The same things were measured in two ways. Each way mixes the same 7 hidden numbers, adds some noise and spreads widely along 5 directions of its own, which tell nothing about the thing.
In the rows, 128 means zero.
Some things both ways: the first way, then the second way.
[149 155 127  93 109 106 118 122 122 118 146 141 102 101  98 126]
[141  89 134 136 152 124 159 117 112  87 128  75 146 106 117 131 127]

[142 132 136 153 132  74  71 154 165 125 148 146 116 119 178 151]
[ 85 143 127  88 183 117 123 169 159 113 143 124 131 161  87 124 107]

[106 130 141 116 104 112 126 152  91 138 110 167 123 117 119 142]
[160 156  43 107 123 152 133  75 113 124 161 153 118 139 121 119 145]

[137  89 155  82 160 144 127 116 115 112 129 125 145 123 111 130]
[145 121 113 119 133 119 121 121 132 145 120 137 126 107 137  93 125]

[ 99 112 110  65 162 108 129 129  91 123 138 127 108 130 158 161]
[179 102  74  93 107 152 124  66 110 113 172  94 119 115 146 130 167]

[123 127 155  81 142 113 121 135 100 108  97  84 142 148 173 135]
[130 146  80 130 144 142 143 137 103  88 117 155 138 133 103 122 120]

[124 165 151 150 162 169 110 131 134 112 112 135 138 130 121 154]
[110 109 149 113 136 153 118 190 135 110 103 112 165 129 119 143 136]

[123 167 149 154 138 155 128 162 120 116  87 131 148 135 127 126]
[111 155 116 123 150 128 129 178 130 103 123 145 154 152  88 120 111]

[144 197 130 130  67 139 122 119 123 120 115 137 126 121 110 124]
[117  78 119 105 123 169 157 145  99  75 121 127 141 100 136 155 119]

[170 137 162 128 113 136 135  65 162  98 144  77 116 152 153 143]
[180  97  84 100  98 176  85  84  92 101 114 115 119  80 179 122 163]

[155 129 109 101 103 142 145 126 132  99 118 129 155 145 129 106]
[119 112 122 124 163 122 156 110 121 111 122 138 121  94 115 126 104]

[144 124 141 134 123 112 135 104 122 146 154 129 156 141 195 127]
[156 155  83 106 156 111 117  89 116 108 155 134 112 128  98 116 117]

[147 140 137 137  62 141 140 101 125 135 119 157 159 139 128 136]
[144 101  76  99 151 126 139  83 123 103 155  96 111 117 131 106 132]

[139 173 142 159 104 141 109 125 155 102 116 136  92 122  90 161]
[123 105 129  90 113 186 102 157 125 102 113 102 151 110 138 155 148]

[137  79 140  83 130  81 123 124 119 141 143 124 101 105 115 134]
[144 142 102 110 150 114 104  98 133 107 136 100 118 114 109 101 113]

[ 99 136 109 158 185 129 155 178 104 160  98 167 110 114 107 164]
[141 143 106 103 149 132  78 134 138 102 141  89 138 150  97 141 144]

[ 70 108  96  69 152 137 157 145  58 141 108 128 128 141 147 147]
[129 120 120  89 145 133 137 132 128 129 156 158 118 130 113 158 117]

[145 191 140 154 113 132 119 145 146  99  95 111 121 142 143 135]
[134 106  82 112 130 151 142 156 112 104 127 168 144 147 146 127 150]

[156 138 124 158 154 120 111 133 151 141 155 162 169 125 173 126]
[160 130  66 168 165  92 158  82 135 138 141 146 140 154 121  97 149]

[113  93 181 128 159 166 134 109 103 125 122 119 160 140 141 133]
[124  94 154 154 156 137 141 131 138 122 100 116 155 113 159 117 149]

[179 178 139 207 107 168 126 117 188 124 119 135 133 124  88 126]
[139  90  98 167 154 110 138 148 140 117 101 118 165 149 142 100 155]

[147 200  74 138 103 147 115 129 162 107 122 122 119 141 139 138]
[157 109  64 149 132 118 169 117 122 110 151 120 160 159 108 128 145]

[145 150 124 144 131 154 130 118 143 129 110 136 162 142 141 149]
[114  86 122  88 159  99 124 168 148  90 147  61 137 138 112  97 114]

Other things, the second way, with their names:
(189): [146 129  79 191 146 127 152  69 123 105 100 155 151 122 156 101 142]
(449): [145 156 116 144 137 118 142 104 134 135 140 163 138 138 129 110 126]
(571): [130 125 103 153 159 101 166 116 141 132 142 131 151 147 104 127 127]
(326): [130 136 111 125 170  92 135 105 154 136 147  97 126 127 102  83 113]
(329): [134 114  89 122 132 142 144 136 136 151 134 204 135 158 154 141 158]
(34): [150  75  89 148 163 144 146  67 112  97 110 109 126  91 156 127 166]
(507): [159 142  94 117 105 122 105 138 128 137 133 152 143 148 136 108 137]
(174): [132  89 125 158 143 121 177 134 130 125 116 135 156 125 154 105 142]
(678): [163 123  82 132 151 103 127 117 110 111 128 143 125 136 109 109 128]
(145): [140 133 115  64 122 109  91 143 144 121 172  91 115 131 121  94 105]
(178): [137 103 139 110 116 143 103 142 136 111 129  77 153 111 125 137 135]
(487): [127 141 115 119 143 128  87 121 136 110 112 123 130 117 120 124 114]
(452): [156 107 133 101 153  76 131 146 129 132 154 144 115 140 119 103 114]
(16): [148  81  92 167 176 125 169 128 102  90 106 119 155 136 108 141 163]
(32): [106 141 149 116 137 127 140 137 129 106 127 122 138 104 102 124  77]
(446): [131 110 162 130 143 134 116 145 135 135  99 104 149  97 124 126 132]
(61): [103  97 168 113 143 142 131 145 163 131 119 108 143 115 173  98 132]
(539): [151 122 108  91 115 135 113  80 115 108 138 101 107  77 153  86 110]
(427): [151 137 118 116 141 109 109 142 118 119 130  91 140 116  75 118 114]
(197): [151 117 105 147 118 139 185  95 140 176 142 196 147 134 190 102 165]
(41): [145 140  97 148 108 164 134  59 121 130 116 126 140  77 137 128 131]
(203): [129  81 101 155 172 133 129 112 123 105  83 142 134 113 143 133 151]
(223): [122 124 119 127 139 111 122 154 136 126 106 110 148 116 114  90 112]
(59): [124 104 109 114 128 139 124 132 120  95 108 136 129 100 152  98 109]
(330): [153 160 102  76 119 153  74 105 109  98 149 123 110 124 114 134 126]
(428): [ 94 138 119 174 156 144 146 128 146 118  85 144 162 121 110 140 117]
(380): [168 135  70 127 158 108 102 100 129 118 145 123 121 158 107 126 154]
(84): [103  85 110 100 142 142 130 141 151 100 117 123 134 123 175  95 134]
(218): [148 109  55 118 101 149 157  91 121 123 150 148 137 128 164 107 138]
(569): [161 116  97 139 136 116 114  93 117 126 115 123 125  99 126 112 130]
(168): [139 111 141 106 115 158 105  84 144 133 133  76 133  84 147 139 141]
(206): [124 163 105 121 133 120 134 136 115  81 142 104 148 135  73 114  88]
(477): [102 121 138 109 148 109 112 151 180 137 136 106 146 146 136  95 119]
(322): [123 122 123 136 111 172 143 149 124 122 110 146 165 116 141 141 144]
(416): [129  97 146 133 190  96 136 155 139 142 107 158 127 127 135 105 134]
(422): [155 107  68 130 114 157 157  88 120 122 155 112 148 131 154 117 166]
(38): [136  77 116 110 127 135 151 174 137 179 121 203 141 145 164 138 165]
(481): [133 144 119  38  93 167  54 166 107  88 131  99 116  93 101 128  97]
(680): [169 118 105  78 119 100 102 161 109 114 161 123 123 147 108 117 124]
(344): [147  76 108  87 146 121 151 129 149 146 167 173 110 162 210  88 171]
(617): [113 113 132  89 148 127 102 161 132 108 112  97 131 101  93 127  99]
(566): [128 101  93 117 118 146 127 129 149 121 131  87 159 130 144 106 148]
(266): [133  80 122 106 154 121 130 112 135 121 132 151 110 122 161 130 134]
(699): [160 115  66 128 128 134 119  79 100  88 124 142 117 112 139 123 131]
(597): [115  69 128 153 183 109 180 130 127  70 132  92 149 140 131 126 125]
(622): [152 157  43 156 131 134 157  99 122 113 158 153 158 179 108 131 153]
(46): [ 96 146  82 143 150 152 143 118 125  82  91 152 144 112 113 120 105]
(188): [167 114  72  93 112 150 125  89  95  89 155 114 115 109 145 103 141]
(5): [151 144 107  93 124 115 102 166 124 129 151 143 139 161 103 129 133]
(578): [167 139  63 176 145  90 162  68 120 112 144 114 144 138 102  93 126]
(304): [130 171  76 143 126 146 142  90 128 126 112 189 132 119 143 101 123]
(610): [137 120 123 168 173 103 152  81 129 123 103 166 126 109 147  99 119]
(36): [158 124 135  72 101 120  91 136 137 149 157  98 126 110 131 111 122]
(291): [123 113 135 120 169 102 104 151 164 136 127  94 141 150 109 119 139]
(284): [ 97 106 133 117 173 107 149 175 166 126 137 148 142 171 118 131 125]
(15): [196 161   4 130  97 147 156  29  79 118 165 169 114 113 121 123 142]
(666): [124 110  91 144 188  95 160  96 140 115 133 134 123 141 121 101 123]
(660): [105  87  98 116 143 146 156 135 132  93 120 118 142 116 151 112 124]
(377): [140 120 108 139 147 152 137 117 114 115 118 147 143 124 128 160 148]
(244): [128 117  94 215 141 145 186  72 122 126  83 158 170  97 134 147 141]
(694): [123 129  97 166 152 104 146 102 146 112 119  83 157 127  97 109 108]

Some of these things the first way, each followed by its name:
[143 118 135  97 184 151 122 153 122 110 102 140 152 114  86 127] => (223)
[127  89 170 106 145 125 158 127  91 141 115 141 122 105  78 131] => (416)
[144 131 117 182 166 165 126 123 167 131 131 154 153 141 141 156] => (291)
[ 78  59 175  38 122 105  84 116  80  89 147  73  87 127 144 124] => (197)
[109 133 156 107 120 145  97 124 114 107 123 111 105 121 106 135] => (322)
[104 103 124  23 121  85 122 133  63 125 132 128 122 114 142 134] => (15)
[111  79  93  90 147 161 139 105 123 108 140 113 115 146 122 142] => (168)
[119 121 150 110 122 121 120 155  92 157 101 174 152  96  93 136] => (660)
[ 89  81 138  81 158 112 131 139  87 121 132  72 104 136 163 110] => (449)
[173 201 126 150  93 147 141 119 162  90  96 135 125 144 108 145] => (16)
[172 129 153 127 117 149 129  89 144 114 150 122 184 145 163 103] => (539)
[117  88 132 121 102 129 114 137 120 153 114 147 113  98  63 128] => (428)
[137 114 115  97 123 120 132 111 121 141 144 109 142 129 155 112] => (578)
[139 109 125 173 115 128  97 125 170 147 149 143 114 108 104 130] => (477)
[135  95 125 136 150 136 152 127 132 147 116 114 125 133 119 133] => (487)
[ 98 158 115 145  96 122 124 161 109 142 101 140 103 123 120 137] => (622)
[115 137 145 160 111 196 159  80 119 143 114  90 135 146 117 128] => (507)
[128  79 120  74  88 116 102  96 131 140 155 113 104 105  89 118] => (244)
[181 161 111 169 127 183 162 101 162 130 132 156 176 136 109 113] => (569)
[136 120 100 129 175  86 141 147 140 140 134 123  93 126 149 159] => (380)
[164 171 154 117  97 100 110 108 139 105 146 120 125 130 162 127] => (188)
[131 127 126 110 117 184 141  70 136  95 139  80 117 157 128 133] => (36)
[164 101 145 133 142 104 126 102 159 143 144 123 129 124 138 151] => (203)
[112 139 151 168 134 135 160 122 100 161 128 137 137 130 155 135] => (330)
[174  92 141 110 145  77 117 121 158 113 174  96 120 121 165  88] => (610)
[121 125  79 132 167 147 187 166 105 144  96 144 139 137 118 121] => (266)
[117 120 130 122  86 153 147  91 117 132 120  94 111 139 115 129] => (145)
[138 123 140 136 111 119 121 168 119 155  92 166 163 106  97 116] => (46)
[143 106 118  88 152 116 149 142 118 112 108 140 138 136 125 141] => (34)
[128 132 139 124  71 175 138  92 114 129 125 105 153 140 118  95] => (32)
